Every row belongs to one group in each of 4 separate groupings. Each group adds its own fixed numbers to the row, and there is some noise. The rows also spread widely along 14 directions, which tell nothing about the answers.
In the rows, zero is written as 128.
Some rows, each with its group in each grouping after it:
[159 128 125 136 182  99  98 176  97 196 115 174 101 124  78 128 125 191
 128 108 150 137 150 141 136 148 169 124 173  84 189 114 107 163 104 140] -> Z227 Z186 N Pel
[124 115  71 114 110  95 128 105 146 149  89 117 125 127  85 110 118 148
 176 166 121  83 181 124 132  96 174 157 120 141 158 103  75  83 157 130] -> Z42 Z878 J luz
[152 169  70 113 177  68 106 119 122 156 115 144  88 138  83 153 151 151
 178 134 139 165 147 148 153 124 142 124 135  87 166 125 141 112 109 114] -> Z765 Z944 N nisu
[120 181 108 115 154 122 127 118  93  76 181 125 101 160  93 143 147 113
  84 142 104 155 159 100 113 124 141 130 180  97 173  97  77 106 136 154] -> Z42 Z878 W dube
[125 181 120 143 150 107  97 115 136  34 117 133 127 159 163 167 134 100
 141 167  86 164 102 147 144 140  88  99  75 124  93 122 126 151 108  98] -> Z155 Z519 S dube
[130 159 197 173 186 172 144 112 105  94 137  68 113 125 126 139 121 126
  77 133 127 152 132 153  60 152 124 112 185  92 158 125 132 174 168 113] -> Z289 Z186 J Pel
[155  89  64 161  97 122 145 111 132 173 100 137 111 113  79 108  79 175
 131 105 143 120 139 108 142 117 167 129 100 150 114 152 126 111 133 118] -> Z155 Z27 S nisu
[147 107 138 141 105 123 132 140 118 146 128 124 121 136 135 148 141 132
 148 132 145 158 131 143 132 142  88 115 122 127  93 188 193 141 149 103] -> Z765 Z580 W luz
[103  67 126 146  75 148 180 144 159 147 136 151 173 142 124  85 115 158
  97 127 103 127 158  83 121 124 200 153  97 118 119 128 112 126 167 151] -> Z289 Z944 N dube
[ 79  91 139 120 123  90 157 129 130 145 173 101 170 154 143 106 155 128
  98 128 141 151 123 131 123 116 127 128  75 109 151 128 158 130 157 158] -> Z227 Z580 W luz
[151 111 185 131 101 139 106 176 146 113 144 162 134 135 150 119 132 115
 114 128  68 128 167  65 130 148 113 122 109 139  92 174 127 182 113  97] -> Z765 Z519 W nisu
[133  79 165 154  90 183 179 125 107 131 138 154 126 143 127 127 144 149
 116 124  96 154 164 112  79 144 149 122 163 113 114 160 160 148 186 123] -> Z289 Z27 N dube
[126 118 121 167 131 128 111 125  42  92 188 116  85 152 117 164 135 132
 128  99 127 170  98 139  95 127  72  59  98 137 120 152 198 154 114 116] -> Z155 Z186 S luz
[ 99 115 155 186  97 167 117 179 153  59 167  96 153 177 123 135 117 121
 151 177  88 137 137 107 115 133 154 143 102 123 120 151 126 154 170 116] -> Z227 Z878 J dube
[ 77 107 121 177  99 158 180 112 183  85 114  91 184 163 133 114 113 159
 118 196 117 128 129 143 110 124 177 159  78 116 110 106 106 125 202 135] -> Z155 Z944 S luz
[152 153  67 132 143  80 117 105 172 143  76 126 104 120 108 135 124 151
 182 138 135 147 116 137 153 117 118 121  84 119  99 139 134  98 113  82] -> Z155 Z944 W luz
[ 97 130 118 106 134  79 151  62 142  93 127  96 137 151 150 137 167 108
 148 152  85 157 145 127 101 106 102 103  51 136 121 126 160 118 157 110] -> Z227 Z580 N luz
[116 124 139 118 125 125 177 134 159 157 167  81 152 119 127  94 149 105
  71 119 164 147 144 106 130 121 121 155 147  86 129 137 134  88 161 150] -> Z227 Z878 W luz
[134 106 103  95 108  73 129 107  77 137 122 161 137 118 156 122 130  97
 118 122 132 121 146 144 149 119  99 106 102 146 134 143 146 131 114 157] -> Z155 Z27 N luz
[172 217  93  98 201  70  84 120 149 144  91 129  90  97 106 139 139 128
 120 129 146 151 127 124 168 141 100 114 137  88 125 113  91 111  66 100] -> Z155 Z580 N luz
[146 124 101 189 121 171 165  95 125 117 122  82  97 141  90 151 108 146
 146 138 138 173 137 150  93 130 141 121 149 120 118 170 174 118 186 101] -> Z42 Z27 N dube
[143 122 105 156 142 115 159 105 126 146 124 131 101 126 115 125 131 155
 125  71 127 189  87 126 115 128 117  91  96 103 107 138 175 115 115  96] -> Z765 Z944 W luz
[128 137  51 128 131  70  89 147 191 154  93 131 150 141  79 104  95 180
 141 174 134 109 161 111 178 120 201 163  65 141 150 124  75 128 105 137] -> Z289 Z519 N luz
[121 139 110 128  76 138 159 128 167  75  98 168 168 172 159 150 154 125
 146 198 105 155 130 136 169 145 115 139 107 115  53 138 125 107 157 128] -> Z227 Z27 N luz
[109 118 141 144 117 144 161 110 183 117 111 109 158 142 136 113 136 143
 126 171 107 134 141 125 118 137 157 145 100 105 109 128 117 127 180 115] -> Z155 Z519 J dube
[115 109 176 121 135 138  84 225 120 140 201 136 136 137 120  97 148 111
 107 121 111 106 170  73 131 125 151 144 147  88 178 106  87 167 106 141] -> Z765 Z519 S dube
[143 164 128 130 165 114 109 125 100  91  72 180 108 148 137 167 147 140
 178 158  95 156 132 183 129 148 131 110 165  90 143  90  99 145 131 112] -> Z765 Z580 N dube
[149 137 140 156 137 151 110 158  94 132 130 135  94 113 110 127 134 142
 127 109 132 133 122 127 107 139 109 100 173  95 113 113 118 126 106 117] -> Z289 Z878 N dube
[132 171 104  87 125 111 137 116 131 109  99 161 136 145 125 133 145 122
 112 185 125 107 168 127 161 129 136 156 183 103 134  92  49 103 145 156] -> Z227 Z27 W Pel
[135 129 140 142 133 112 124  99 174 140  83  71 138 114 133 128 123 139
 148 188 139 107 154 155 112 134 111 135  92 136 111 163 146 150 167  91] -> Z155 Z519 J luz
[ 99  73 110 174  52 179 136 138 112 125 163  73 125 133 103  98 111 124
 144 123 138  85 120  98 110  91 113 107  97 143  80 116 127  82 139 127] -> Z42 Z519 J nisu
[132 191  99 121 172  60  65 134 148 100 149 117 111 164  99 167 156 150
 142 181 117 145 136 110 155 137 100 110  76 128 135 135 121 153  89 109] -> Z42 Z186 W nisu
[ 96  92 135 157 139 130 140 155  71 137 215  79 120 145 107 115 148 114
 122  94 157 175 124 145  88 111 123 110 131  89 177 145 196 122 153 151] -> Z155 Z878 N luz
[140 119 108  73 131  87 171  91 123 157 128 152 121 135 125 125 156 106
 121 115 117 162 190 121 132 113 144 146 151 111 162 152 141  98 165 143] -> Z227 Z519 W luz
[147 106  59 106 106  85 111 131  74 159 119 158  89 132  93 145 124 114
 198 106 143 130 155 146 161  93 122 118 143 137 146 141 138  77 119 133] -> Z42 Z580 W nisu
[134 131 109 130 107 131 153  58 117 126  88  88 123 101 124 111 104 140
  83 166 139  80 166 135  98 121 116 118 133 149 104 110  85 112 159 139] -> Z155 Z519 N luz
[156 152 144 112 152 118  94 146  83 100 120 167 103 136 127 150 122 105
 122 136  93 129 182 133 124 136 127 124 168 129 166 132  96 166 116 123] -> Z42 Z519 S luz
[133 163  68 113 148  62 107  60 114 134  71  84 110  95 117 128 107 117
 148 156 159  74 131 166 136  98  99 111 106 143 136  90  91  95 109 126] -> Z289 Z944 J nisu
[112 141  97 140 148 136 119 152  88 108 182 129 105 159  78 128 125 136
 110  99 120 166 131 101 122 112 167 122 143  98 171 106 111 114 121 143] -> Z289 Z580 S Pel

New rows, each followed by its group in each grouping:
[114 138 118 132 176 109 111 135  89 127 120 145 110 135 106 127 144 154
 144 123 132 122 120 162 120 118 142 110 155  88 174  47  80 122 108 143] -> Z289 Z186 S nisu
[123 152 111 120 123 129  98 140 158 138 175  87 103 141  50 117 153 173
 126 183 112  91 195  41 105 117 158 149 129 121 144 130  77 117 147 112] -> Z155 Z878 J luz
[156 113 146 146 131 151 113 150  77 188 136 100  87  76  96 102 109 147
  90  90 171  76 146 105  90 120 106 106 177 115 133 118 112 140 109 120] -> Z289 Z944 S Pel
[168 135 165 133 114 113 130  85 145 126  43 138 139 107 165 154 122 152
 104 201 125  87 164 154 119 169  78 122 116 167  72 172 132 192 154  97] -> Z289 Z27 S nisu
[147 138  93 105 182  87 146 107 165 181  57 145 128 103 103  88 111 149
 131 116 126 131 168 146 145 119 205 162 152  85 191  80  66 107 132 134] -> Z765 Z519 N Pel
[160 125  93 200 106 173 101 186  89 104 124 178  91 172  76 172  98 174
 174 137 131 165 117 148 148 148 148 118 160 121 110 159 140 145 123 111] -> Z42 Z27 S nisu
[133 153 128 141 155 137 142  94 103  92 110  98 112 109 120 117  96 113
  87 132 118 112 155 137  93 122 139 130 167 118 156  94  74 124 153 134] -> Z155 Z878 S Pel
[163 116  63 119 123  87  86 107  86 155  88 131  67 102  97 130 118 122
 213  97 122 112 149 138 122  87 102  86 111 154 128 132 141  97  87  93] -> Z289 Z519 N luz
[155 144 137 103 174  85 159  87 108 148 141 149  98 105 144 123 153 106
  79  56 101 190 127 102 109 137 107  88 113  95 137 136 170 134 100 110] -> Z765 Z944 N dube
[135 184  96 124 162 109 141 120 137 101 157 122 120 159 112 165 149 111
 116 150 136 211 145 139 146 142 141 140 146  80 148 162 164 117 148 131] -> Z289 Z944 N dube
[125 108 153 187 107 166 111 187 114 117 173 127 132 166 104 141 127 158
 128 144 134 154 115 119 124 152 133 118 121 114 115 178 169 172 138 119] -> Z289 Z27 J nisu
[139  87  83 114  75  89 128 121 110 150  84 169 118 136 135 143 139 131
 215 140 124 110 141 147 149 105  99 114  95 148  89 148 160 104 136 109] -> Z227 Z944 W Pel
[123 111 116 143 101 160 174 158 184 148 142 118 146 155 107 132 151 133
 158 150 147 179 148 120 159 130 156 174 141  79 102 160 161  81 188 114] -> Z765 Z580 S nisu
[152 153 164 135 136 122  79 188 173 123 123 126 132 123 124 124 129 133
 128 169 108 108 166  88 136 148 126 149 136 120 120 153  89 168 117  98] -> Z289 Z878 W dube
[115 138  81 178  99 139 133 146 131 115 200  95 126 174  68 137 124 184
  75 147 161 176 108  91 130 143 134 123  98 124  97 173 162 119 139 143] -> Z289 Z878 W luz
[ 79 134 129 130 107 105 142  94 159  82 137  70 178 150 168 128 150 111
 103 200 128 121 122 137 132 128  94 123  54 127  93 110 131 129 159 142] -> Z765 Z580 N dube
[177 144 110 111 169  80  80 140 112 163  49 175  88  91 118 122 105 117
 188  93 119 105 137 155 162 118 126 110 147 114 150 103  82 124  68  99] -> Z227 Z519 J nisu
[123 101  78 110  86  79 161  98 100 152 120 168 145 138 135 124 132 145
 102 130 150 126 122 140 163 125 118 117  96 132 104 127 140 103 130 166] -> Z765 Z944 W nisu
[136  73 135 123  91 130 188  64  25 131 127 159  91 130 140 145 137 111
 135  84 106 142 155 154  71 109  96  83 163 139 127 147 180 115 177 134] -> Z227 Z944 W nisu
[111 100 106 151  87 152 138 166 118 148 121 116 156 100 109  62  84 139
  77 122 165  64 133 117 139 110 163 146 159 113 125  64  36  87 116 185] -> Z289 Z878 N luz
[125 155 141 139 134 162 109 145 121 112 175  81  90 127  89 119 142 115
 121 112 113 124 134  64 101 108 107 104 146 101 114 107  95 104 113  98] -> Z227 Z580 J luz
[116  97 130 114 118 114 160 124 152 155 101 143 163 111 125  69  98 143
  75 128 101  84 185  94 117 114 202 160 121 126 168  84  42 129 144 163] -> Z42 Z944 N luz
[133 181 128 129 207  79  48 164  93 130 170  90  85 107 103 118 137 105
 124  84 138 134 101 112 132 114  90  81 118  87 172  81 103 139  36 114] -> Z765 Z580 N nisu
[115 120  96 187  99 180 173  99 124  70 150  85 119 144 100 119  79 121
 104 122 109 154 135 106 106 111 161 121 122 133 106 129 117  93 168 136] -> Z155 Z186 N nisu
[119 106 157 104 109 127  92 208 125 147 127 175 148 132 142  95 153 122
 153 146 116  76 156 114 156 119 134 145 160  91 138  78  60 133 106 144] -> Z765 Z519 W Pel
[142 174 123 152 156 135  94 160 109  82 138 184  84 154 108 148 149 150
 146  97  81 176  87  99 128 138 112  79 131  87  97  98 107 130  63  92] -> Z289 Z944 W nisu
[118 131  90  89 136  85 156  71 122 151 109 143 126 107 131  99 155 136
  96 113 132 111 122 116 133 108 112 108 106 109 122  65  88  82 110 140] -> Z155 Z27 S luz
[108 130  76 151 121  98 115 132 112  76 125 145 142 166 113 135  86 120
 150 139 101 145 122 141 154 110 179 129  82 138 159 121 107 130 121 146] -> Z289 Z944 J nisu
[132 142 137 111 117 113  95 167 182 180 159  71 137  98 123  98 162 114
 107 155 174  89 145  79 160 124  66 129  98 105  75 135 126 105  89 117] -> Z42 Z519 N nisu
[143 160 136  72 135  92 144 102 120 107 114 202 123 150 141 150 184 137
 112 162  80 152 175 113 130 152 115 129 157 107 120 128 103 125 146 132] -> Z155 Z878 W luz
[137 132  71  99 123  99 156  95 112 147 157 168  88 138  78 113 161 161
 104  77 101 169 140  62 119 113 144 105 123 114 123 116 120  70 110 129] -> Z289 Z878 W luz
[103 159  88 140 121  87 115 114 109  66  85 159 163 184 136 170 132 158
 147 226 135 129 110 209 161 152 124 128 105 128 123 100 103 135 148 163] -> Z42 Z878 J luz
[126 144 142 158 156 138 155 169 181 141 123 102 167 134 130 118 110 121
  91 141 166 178 129 152 160 151 171 170 150  65 144 142 123 131 161 144] -> Z227 Z580 N dube
[133  88 153 137  98 107 104 168 118 100  79 150 166 138 170 134  84  91
 173 166 105 110 173 175 143 126 145 152 117 167 150 177 124 182 159 130] -> Z289 Z580 W luz
[153 156 127  81 132  69  92 128 156 156 146 109 103 125 124 152 189 120
 164 170 127 124 175  89 136 126  66 122 100 126 108 178 168 137 118  79] -> Z765 Z944 W luz
[140 120  78 123  60 149 142 162 143 153 122 164 131 122 108 110 126 138
 119 128 150 112 131  77 188 124 126 134 138 108  47 114  83  59 111 143] -> Z227 Z580 N dube
[125 109 131 111 100 140 194  92  78 103  91 194 149 142 156 128 114 108
  89 115 104 156 150 160 128 136 160 134 176 117 132 119 106 107 175 169] -> Z289 Z580 J luz
[153 152  90  97 145  63 144  40  92 114  69 115  96 102 144 145 125  81
 153 126 125 122 150 174 122 104  77 105 140 146 132 119 125  87 138 121] -> Z227 Z878 W nisu
[108 131 148 178 151 161 120 153 131 104 117 101 126 145 113 117 131 154
 154 143 127 133 103 159  94 123 142 121 154  87 146  84  97 135 139 112] -> Z289 Z27 W luz
[146 140  91 119 132 102 135  87  81 101 105 148 111 153 107 167 105 128
 135 166 113 155 193 159 124 134 159 137 152 144 168 171 137 144 183 142] -> Z155 Z580 N Pel
[106 136 116 146 122 139 157 110 164 120 156  52 144 129 111 109 121 119
  91 162 143 130 160 104 106 115 154 150 119 110 136 135 124 111 172 137] -> Z289 Z944 N dube
[130 181 142 144 185 126 134 133 114 101 131 150 125 163 102 155 133 167
  85 171 129 167 147 159 119 163 170 145 191  69 179 113  88 163 159 151] -> Z155 Z944 W nisu
[140 132 181 124 178 117  59 211 104 142 170 134 109 134 106 117 136 116
 145 117  99 123 175 100 117 132 155 133 156  95 212 137 111 197 101 113] -> Z765 Z519 J Pel
[145 126 129 106 155  77 124 119  66 126 102 177 109 130 157 152 137  93
 156 100 112 157 136 179 128 124 101 103 143 116 162 136 159 144 119 126] -> Z42 Z944 W Pel
[159 190 119 120 173  81 107  85 157  80  83 159  97 129 124 142 132 143
 125 137  56 153 134  96 123 146 114 101  92 134 104 121  87 142  95  80] -> Z155 Z878 W nisu
[157 113 154 169  97 193 179 133 111 165 155  85 124 118  92 133 104 149
  47 153 186 130 188 123 107 158 135 153 211 115 115 189 149 132 201 156] -> Z42 Z186 N nisu
[142 135 177 144 153 139 122 143 185 110 106 100 132 106 144 109 110 108
 128 137  78 120 171  92  99 127 143 145 105 124 131 144 102 168 141  73] -> Z155 Z944 S luz
[ 91  91 128 164 118 142 174 130 126 132 153  80 160 148 127 119 130 125
 123 144 164 151 127 171 120 119 141 137 126  98 141 122 161 106 182 162] -> Z42 Z186 N nisu
[124 106 230 126 133 134  90 187 112 134 146 120 133 127 172 136 182 108
 166 155 112 103 152 135  85 137  62 110 140 103 121 150 167 194 137  89] -> Z289 Z944 W Pel
[110 101 136 161 144  91  91 133 121  92  84 135 138 132 150 108  94 134
 164 106  72 120 100 144 107 109 138  90  48 157 143  98 102 172  93 102] -> Z289 Z580 W luz
[101  94 124 123  79 116 138 153  73  86 127 189 160 167 172 143 132  96
 144 142 116 136 118 170 161 125 116 118 130 122 117 115 121 123 144 171] -> Z227 Z580 W dube
[124 157 100 123 141 117 166 109 167 110 144 152 125 179 102 156 173 156
 130 153 107 202 140 113 147 142 146 138 126  90 115 135 140  94 157 123] -> Z42 Z186 W nisu
[ 97 107 132 135 125 131 141  82 107  81 148  80  99 149 126 130 155 103
 188 120  68 140 146 114  61  83 112  96 100 131 141 109 147 111 167  88] -> Z765 Z580 W Pel
[121 110 125 109 121 136 159 139 142 137 140 155 146 140 116  98 127 126
  91 119 102 139 183  90 130 121 190 163 142 110 158 124  96 120 155 148] -> Z289 Z519 S Pel
[168 114 155  93  76 122 112 180 142 145 122 206 127 125 152 136 161 124
 138 144  95 110 174  68 171 152  95 130 142 131  66 163 115 143 112 109] -> Z765 Z186 W dube
[138 151 127 153 128 154 168 104  91  78 161 123 116 137 131 137  99  96
  44 100 107 180 136 106 106 139 133 109 146 118 123 147 135 133 140 145] -> Z42 Z944 N dube
